Every row belongs to one group in each of 2 separate groupings. Each group adds its own fixed numbers to the row, and there is some noise. The rows also spread widely along 2 directions, which tell nothing about the answers.
Some rows, each with its group in each grouping after it:
[  4  28   0 -40  45 -27   9 -15  22   5 -17 -39   5 -56  22  -1  -1  71
  21  49 -17 -21  49 -18  -6  -3  52 -15 -11  -1] => D Q_92
[ 31   6   7 -42  41   8   8 -34  31  -4 -14   4  11 -51   5  21  22  36
  15  54 -26 -30  36  -7 -12   6  35 -26  15  -2] => U Q_508
[ 42  -9  10 -25  37   6  23 -29  19   5  -1  -3  -4 -55  -3  17  17  30
  19  55 -22 -22  40 -18 -16  28  39  -4  18 -20] => U Q_508
[  2  -5   0 -32  31   9  33 -24   7   9 -28   2   0 -55   0  19  -9  30
 -19  32  -7 -37  35   1 -12  10  23 -15   9  -9] => L Q_464
[ 14  23   5 -36  31 -14  28 -15  18  14 -26 -22   0 -47  24   4   2  48
  10  43  -3 -34  37 -19  -4  -4  33 -14  -2 -17] => L Q_92
[ -8   4 -17 -36  56  -6 -11 -20  14 -12 -36  -6   5 -51   2   2  -9  70
  -4  43 -31 -18  39  -2 -14   0  51 -26  -1   4] => D Q_464
[ 14  26   4 -46  50 -11  13 -15  27  10 -20 -27   7 -52  18  10  12  64
  13  41  -5 -24  40  -6   0   4  42 -29  -2  -8] => E Q_92
[ 10  26  15 -31  39 -26  36 -20  23  19 -22 -30  10 -69  18  11   7  59
  27  41  -3 -20  52  -6  -3   0  42  -9   3  -7] => J Q_92
[ 16  34  14 -30  38 -12  35 -25  23  24 -19 -28   3 -64  20   9  12  58
  15  36  -3 -29  45  -2  -3  -4  35 -20   6   5] => J Q_92
[  8 -24  15 -26  14  24  44 -28  -9   8 -11 -17  -6 -49 -16  34 -14  25
 -16  46  19 -33  28  11 -13  16  24 -14  17  -8] => E Q_464
[ 23  12  22 -33  15   5  54 -43  15  19 -18 -12   0 -49  26  16  16  43
   6  54  -2 -37  44   0  -8  -9  37 -20  10  12] => U Q_92
[ 37  -1  11 -46  29   9  11 -21  18 -12 -12  -4   4 -26  -7  33  26  46
   5  46 -18 -31  39  -3  -9  21  34 -35  18  -3] => E Q_508
[ 22  10  17 -42  25   3  32 -20  11  11 -18 -26   4 -45  16  22   7  54
   6  42   2 -29  41  -5  -5   8  41 -24  -3  -2] => E Q_92
[  4 -19   4 -40  27  18  27 -32   3  -4 -22  -3   0 -46  -1  20  -6  41
  -7  35  -1 -40  36  14 -19  13  33 -28  18  -5] => E Q_464
[ -2 -25  -7 -32  44  19  26 -22   0   1 -17  -8   2 -53 -23  16 -12  41
  -2  46   4 -22  38  11 -14  20  31 -12  11 -15] => E Q_464

New rows, each followed by its group in each grouping:
[  4   6  -3 -26  41   3  34 -26   8  12 -25   1  -1 -61  -4  22  10  37
  -1  32   8 -31  38   8  -9  -3  30 -21  16   1] => J Q_464
[  8 -21   2 -37  28  29  37 -27  -4   6 -10 -14   2 -52 -14  31 -11  40
 -14  40  15 -26  32  14 -20  13  26 -27  13  -8] => E Q_464
[ 28  14  20 -23  17  -5  61 -30  12  29  -9 -33  -8 -62  11  20   9  36
   7  43  17 -38  39  -1  -9  -7  25 -20   9  -4] => J Q_92
[ 24   5  23 -28  15  -5  38 -28  -6  25  -1 -48 -10 -63   8   9 -17  46
  -2  56   6 -36  47 -14  -9 -13  33  -6  -1  -9] => D Q_92
[  5 -13   1 -20  46  -5  40 -22   3  17 -10 -11   0 -84 -13   7 -22  34
   1  32   3 -17  46   4 -21   9  28   7   5 -18] => J Q_464
[  3   5  12 -38  31  21  22 -42   7  -8 -32  -4  -1 -37  -1  23   1  42
 -16  41 -10 -35  35   1 -13  -4  36 -40  22  13] => D Q_464
[ 16  21  11 -36  36 -14  29  -9  15  11 -21 -33  10 -59  16   4 -12  50
  12  39 -15 -17  52 -24  -5   1  41   5  -7 -24] => L Q_92
[ 15  16  12 -46  25  -7  30 -23  10  12 -16 -28   1 -43  18  20   9  58
   9  39   2 -29  44  -4  -5   9  33 -23   2  -5] => E Q_92
[ 20  -4  -3 -34  44 -18 -11 -11   6  -4   1 -20   1 -58   0  16  -7  53
  21  51 -23 -18  40 -15 -17  13  55  -5  14 -24] => D Q_508
[ 27  10  12 -27  21  -1  28 -18   7  16  -6 -41  -2 -54  14  10 -11  55
   4  53  -2 -28  50 -11 -12  -3  41 -14 -11  -7] => D Q_92
[ 24  11  25 -46  15  12  41 -35  10  16 -10 -25  -2 -44  10  28  16  55
  -3  46  11 -41  40   3  -8   0  33 -26   4  -5] => E Q_92
[ 38 -10  14 -31  23   2  11 -29   6   3   1 -13  -2 -33   3  22  -1  43
  -9  49 -21 -25  39  -5 -16   4  42 -22  18 -10] => D Q_508
[ 38  -5  21 -30   5  20  17 -37   3  -5 -13  -5  -7 -30   2  31  23  30
  -8  57 -13 -41  32 -13 -14   5  32 -46  25   1] => D Q_508
[ 18  20  17 -32  26 -18  53 -18  11  32  -5 -35  -2 -75  16   8   0  39
  12  45  10 -30  47  -1  -5   0  33  -8   6  -9] => J Q_92
